Every row belongs to one group in each of 4 separate groupings. Each group adds its own fixed numbers to the row, and there is some noise. The rows also spread widely along 12 directions, which tell nothing about the answers.
(in the rows, 128 means zero)
Some rows, each with its group in each grouping after it:
[ 99 130 125 111 136 100 137 142 135 133 184 156 130 137 165  88 127 127
 114 146 179 124  80  91 104 155 145 107 178]  k558 P (4) nolob
[152 145 128  98 114 178 160 131 147 154  91 112  79 147 104 118  79 146
 104 100 118 111 146  80 135  91 129 126  56]  k926 Z (1) filu
[116 129 103 116 109 131 117 105 115 141 120 116 161 119 100 109 127 129
 117 100 135 142 126 116 144  97 127 112 110]  k920 P (1) pakat
[117 109 128 135 117 107 118  94 114 184 176  65 125 143  81 132 130  55
 137 106 152 141 146 158 156  99 201 128  93]  k926 T (2) pakat
[167  80 130 154 120 135 135 102 147 124 168 135 137 121 113 178 150 111
 147  75 133 146 175 171 101 163 152 106 154]  k719 T (2) nolob
[148 152 121 113 116 164 149 147 150 168 139 140  62 111 109 127  89 116
  96 113 188 118 154 102 114 112 152 105  92]  k4 Z (4) mal
[136  92 135 124  84 149 176 124 171 131 156 123 120 174 137 149 141 118
 143  37  88 127 110  68 126 156 149  72 132]  k719 P (3) mal
[147 149 175 162 148 108 116 134 119  96 150 159 103 148 124 170 114 120
 149 114  99  85 149 145 161 142 117 156 154]  k558 Z (0) filu
[152 111 116 145 121 122 189 197 173 174 135 209 147  61  98 153  79 126
  93  59 153  91 161 106 133 148 185  96 143]  k920 T (3) filu
[124  79 143 116 140 114 123  79 147 116 119 102 127 168 115 116 119 164
 136 111  99 128 124 109 122 123 110 155 130]  k4 T (0) nolob
[144  98 140 123 107 143 148 143 124  88 112 136 119 130 161 147 143 152
 131 125 113 108  88  90  88 156 104 113 173]  k4 Z (2) nolob
[116 136 129 101 157  89 115 107  92 117 157 144 147 137 113 109 126 148
 137 152 130 145  91 113 122 135 157 156 177]  k926 P (2) mal
[138 176 124 118 104 159 139 137 122 129 168 155  74 137  79 157  84  93
 126  82 152 117 124  83 163 102 180 102 112]  k926 P (2) pakat
[146 172 118  66 128 150 143 104  93 145 110 134 141 171 107  98 109 178
 117 114  76 141 100  75 135  98 147 143 112]  k558 P (0) mal
[149 111 134 150 106 158 147 115 143 128 123 124 146 137 141 122 119 137
 114 147  93 107 160 159 105 121  56 114  68]  k926 T (3) pakat
[148 156 113 118 146 126  98 123 107 117  77 161 150 124 137 108 161 152
 134 100 130 155 164 149 113 162 107 146 156]  k920 P (0) nolob
[108 101 137 138 141  97 139 160 177 140 145 152 102 119 164 101 120 141
 117 121 167 107 128 119  95 172 116 107 151]  k558 Z (3) pakat
[132 127 140 116 118 126 147 135 102 120 133 125 113 109  99 151  85 141
 117 179 127  87  82  98 140  91 149 152 131]  k558 Z (3) nolob
[109 129  93 143  90 139 140 184 122 121 104 155 172  69 175 106 158 136
  92 105 160 124  88  86  91 146  84  63 172]  k4 Z (1) pakat
[119  94 124 126 114 141 115 123 158 117  91  95  78 126 149 126 160 116
 139  96 180 138 141 122 100 152 116 109 132]  k920 Z (4) nolob
[136  84 149 123  98 124 180 126 137 177 160  96 117 167 116 153 127  82
 138  59  94 119 126  98 141 136 211 110 117]  k926 T (1) pakat
[151 130 144 112 102 138 145 105  71 125 129 116 139 122  82 164  94 121
 125 175  96  92  99 118 159  75 158 161 105]  k920 P (1) nolob
[107  57 129 132 140  94 123  95 163 138 139  89 116 145 130 123 171 122
 157  80 145 168 134 137  99 174 160 121 168]  k719 T (3) mal
[132 171 117 125 140 126 125 115 135 149 201 174 144 155 127  98 106 120
 111 110 154 139 153 133 122 137 124 100 117]  k926 P (2) pakat
[152 155 128 153 113 150 127  94 111 121 217 146 126 138  67 201 119  86
 138  45 137 141 161 127 157 109 182  99 146]  k926 Z (0) mal
[144  58 144 113 104 113 194 180 128 189 130 120 119  97 159 130 138 104
 106 154 139  97  89 106  77 160 200 116 156]  k4 T (4) mal
[108 168 120 123 180 115  93 139 147 109 109 174  71 109 140  91 125 161
 126 159 214 158 140 134  94 164  98 140 163]  k719 T (4) mal
[112  94 127 125 116  85 137 131 143 185 148  93 163 135 134  88 127  98
 119 115 121 108 123 132 149 119 159 124  96]  k558 P (2) nolob
[154  96 119  96 120 131 137 101 113 140  97 105 121 115  92 132 130 157
 135 110 100 140 129 128 115 120 165 152 128]  k558 P (3) mal
[125  99 116 115 161 112 103 105 164 159 129 114  75 117 105 106 115 137
 118 100 206 148 170 131 102 137 159 144 135]  k4 Z (0) nolob
[119 167 162 150 148  77 146 146 116 161 179 167 162 155 116 125  87  91
 126 149 111  84 125 132 184 127 156 156 121]  k920 T (3) nolob
[120 116 147 143 140  97 111 139 115 124 132 127 121 111 148 130 147 112
 138 165 161 111 121 154 112 154 128 138 154]  k920 Z (2) mal

New rows, each followed by its group in each grouping:
[163 156 144 112 144 159 126 131 139 118 119 164  32 121  99 144  70 150
 120 150 164  99 158 121 121 119 136 159 102]  k558 P (0) nolob
[163  83 140 139 113 163 150 105 146  96 157 157 108 116 126 163 112 155
 116 136 131 112 142 139  77 139  91 112 142]  k4 T (4) pakat
[164 138 137 132 117 148 131 158 122 143  99 133  92 120 170 111 149 104
 121 158 148 107 153 156  85 165 108 133 108]  k4 P (2) nolob
[ 94 156 117 139 129 112  98  80 136 122 204 112 132 174 112 106 130  95
 140  91 157 148 125 123 156 113 126 109 123]  k558 P (3) nolob
[149 101 135  99 137  91 153 157 114 172  68 123 146  97  94 126 103 154
 121 114  81 105 131 113 149 120 187 171 126]  k926 Z (2) mal
[ 64 122 127 109 185  64 104 130 177 131 124 138 103 145 126  66 100 160
 127 114 190 132 108  81 135 147 130 145 164]  k920 Z (3) filu
[122 116 140 122 121 139 100  84 115 110 104  88 107 153 117 131 131 141
 136 146 127 122 129 132 126 104  92 144 103]  k920 Z (0) pakat
[125 154 126 134 105 137 126 142  90 163 105 110 139 108 112 121 118  97
 107 173 143 102 123 142 147  85 127 134  79]  k920 T (0) pakat
[ 71 155 158 157 148  73  86 134 135 138 167 103  73 157 115 126 118  65
 151 123 184 112 113 118 190 126 158 137 137]  k719 Z (0) pakat
[116  96 134 111 130 106 140 155 166 159 125 116  76 134 146 105 125 110
 133 121 172 119 115  99 113 163 171 119 134]  k719 P (2) nolob
[178 156 115  90 119 143 159 151  90 176 115 168 145 108 114 130 122 132
 111 125 124 130 141 126 106 138 190 132 128]  k920 P (2) mal
[143  79 150 130 144  95 146 142 171 148 131 150  92 107 100 161 100 132
 135  74 141 102 163 123 134 155 186 135 145]  k920 Z (2) mal
[145 103 135  80 118 127 168 146 140 170  57 124 146 122 116  83  59 180
  91 182  77  68 113  93 142  85 108 164  46]  k920 P (2) nolob
[123 162 128 129 148  90 111 123 138 161 138 138 163 154 133  75 127 127
 127  98 103 129 156 149 159 133 112 135  99]  k558 P (2) mal
[207  97 149 129 124 153 152 114 110 138 124 144 141 121 138 164 134 157
 119 147  85 108 180 184  78 147 120 149 125]  k558 Z (0) nolob
[159 114 135 129 113 168 128 114 133 101 129 138  97 128 163 135 151 135
 131 161 146 123 145 155  62 157  80 108 112]  k920 P (2) mal
[121 140 131 118 120 128 116  81  76 120 123  92 193 148 120 108 116 151
 113 192  88 111  95 127 145  66  73 152  95]  k920 Z (1) filu
[142 166 139 107 143 139 133 134 118 109 102 158 100 166 135 133 135 147
 145  90 118 136 129  99 120 163 131 137 162]  k920 Z (3) filu
[ 79 145 118 138 123  91 136 168 165 147 141 161 175 127 136  76  85 136
  96 112 131  92  86  60 180 110  98  99 114]  k719 P (0) nolob
[ 92  44 143 136 133  71 134  89 195 174 189  67 136 198 148  96 153  91
 146  39 129 137 141 113 128 166 162 109 137]  k4 Z (3) nolob
[134 169 130 146 151 107 123 184 130  87 107 237 158  92 153 131 118 171
 120 105 132 108 134 117 122 178  81 114 193]  k920 Z (2) pakat
[157  62 130 108 134 118 159 121 154 160 169 149 132 130 141 131 132 150
 117  92 140 135 142 126  60 178 169 106 175]  k4 Z (2) pakat
[134 142 118 150  95 125 133 163 110 142 129 151 156  79 118 145 130  83
 114 115 152 102 132 133 157 119 143 112 131]  k920 P (4) nolob
[174 105 152 130 115 145 150 121 113 157 157 122  90 118 135 138 112 114
 115 211 138  89 154 186  81 131 133 145  89]  k558 P (3) pakat
[135 149 134 124 159 121 137 115 118 112 167 190 154 134 136 113 103 166
 113 186 149 127 120 135  92 146 102 142 155]  k920 T (3) nolob
[ 84 115 112 143 101 130  90  85 105  75  74  65 151 107  94 123 137 142
 137 163 115 126  83 121 154  63  51 139  95]  k920 T (3) mal
[165 127 150 126  89 143 158 184  91 138  63 127 100  81 131 148 121 112
 114 176  99  68 110 121 134 119 131 153 109]  k4 P (4) mal
[112  97  95 106 107 131 130 109 155 130 112 103 140 121  93 119 125 155
 121  35 129 151 111  66 133 107 140  93 139]  k4 Z (2) mal
[151  83 100  86 119 155 144  97 122 183 125  77 128 109 118  92 128 144
  99 171 167 146 136 155  56 100 151 124  85]  k558 T (2) filu
[138 134 129 136 131 117  93  55  49 122 188  89 167 126  88 156 153 108
 136 167 134 153 125 177 124  93 148 155 155]  k4 Z (1) mal
[ 99 100 133 101 139 124 123  71 166 138 212 105  89 202 139  88 119 124
 125 113 180 145 104  80  95 134 142 108 133]  k4 P (0) nolob
[130 141 145 127  89 162 136 120  89 115 152  81 122 165 164 122 140 100
 118 196 125  96  73 108 103 100  82 111 101]  k4 Z (2) filu
[105 114 154 178 111  68  98 131  73 127 108  79 174  95  97 159 146  54
 149 165 111  89 116 180 207  90 141 174 124]  k920 T (4) nolob
[144 100 148 174 109 106 129 159 106 144 124 116 156  98 182 112 164  81
 117 212 128  81 135 193  98 159  82 143 116]  k4 P (3) nolob
[126  47 140  89 134 122 164 104 185 131 152 127  95 170 148 109 122 173
 130  93 121 134 107  71  69 167 152 112 153]  k926 P (0) mal
[163  21 116 105  72 172 175 110 129 122 132  97 125  86 125 186 159 144
 126 109 140 131 102 106  44 139 172  77 162]  k920 Z (2) mal
[139  83 103 127 127 129 108  85 127 122 115  97 147 106 123 129 168 152
 133  87 147 168 158 158  87 136 125 123 155]  k558 Z (1) nolob
[145 114 118 126  85 153 173 132 162 168 146 123 141 143  89 141  96 105
 112  31 103 112 141  83 159 101 165  87  83]  k4 T (2) nolob
[133 153  93 124 126 125  78  74  77  94 128 127 185 103  68 126 129 148
 128 124 129 155 127 143 150  83 103 149 148]  k4 P (2) nolob
[125 126 138  77 168 119  97  63 125 133 127  94  67 174  95  92 105 157
 140 164 155 155 134 129 121 113 146 179 118]  k719 P (4) filu
[114 130 146 142 115 118 134 163 133 121 121 121  82 128 161 116 135  98
 135 159 149  90 100 117 124 150 119 129 123]  k558 P (3) nolob
[108 129 142 122 130 123 101  76 109  54 137 107 102 175 107 152 135 145
 164 108 112 139  81  83 143 123 109 146 182]  k4 Z (3) nolob
[150 106 132 129 120 136 143  92 122 152 181 113 147 141 121 130 116 120
 109 155 134 118 141 147 100 116 127 129 110]  k4 Z (3) nolob
[ 97 142 120 130 111 137 121 113 141  84 121 124 151 157 125 113 116 154
 129 115 108 127  81  77 152 103  65 102 118]  k719 T (2) nolob
[186 127 148 112 113 152 154 125  80  90  79 155 177 136 165 144 152 196
 128 156  25 110 115 139  93 145  66 148 153]  k558 Z (4) mal
[128  77 108  85 100 126 146 155 159 156  18  98 104  99 104 105 126 161
 126  40 100 124 125  78 147 123 163 128 119]  k558 P (4) pakat
[135  68 146  93 148 108 158 157 199 160 100 145  48 127 143 105  95 147
 125 109 170 100 143  94  92 178 174 136 125]  k920 P (2) nolob
[103 111 169 144 102  93 155 160 136 164 185  95 110 170 164 117 119  57
 135 148 117  62  77 103 157 128 161 112 105]  k558 P (2) filu
[120  98 146 116 161  76 135  98  98 121 193 149 168 126 115 129 107 168
 119 176 123 119  80 112 108 127 153 157 200]  k4 Z (1) mal
[112 164 108 144 100 146 154 202 142 105 108 188 156 104 166 120 129 137
 100  70 137 109  91  49 130 147  91  66 162]  k926 Z (0) nolob
[157 163 134 160 117 153 137 126  98  61 155 192 164 131 147 173 151 146
 139  95  93 128 125 132 114 156  84 106 185]  k558 T (1) nolob
[157 123  97 124 114 150 122 113 113 143 139 127 171 108 147 101 163 133
 110 133 146 146 153 172  71 135 103 101 123]  k558 P (2) filu
[155 173 134  90 158 147 119 108 133 103  97 166 108 188 134 114 131 179
 145  67 107 155 155 104 112 164 109 136 150]  k920 Z (2) filu
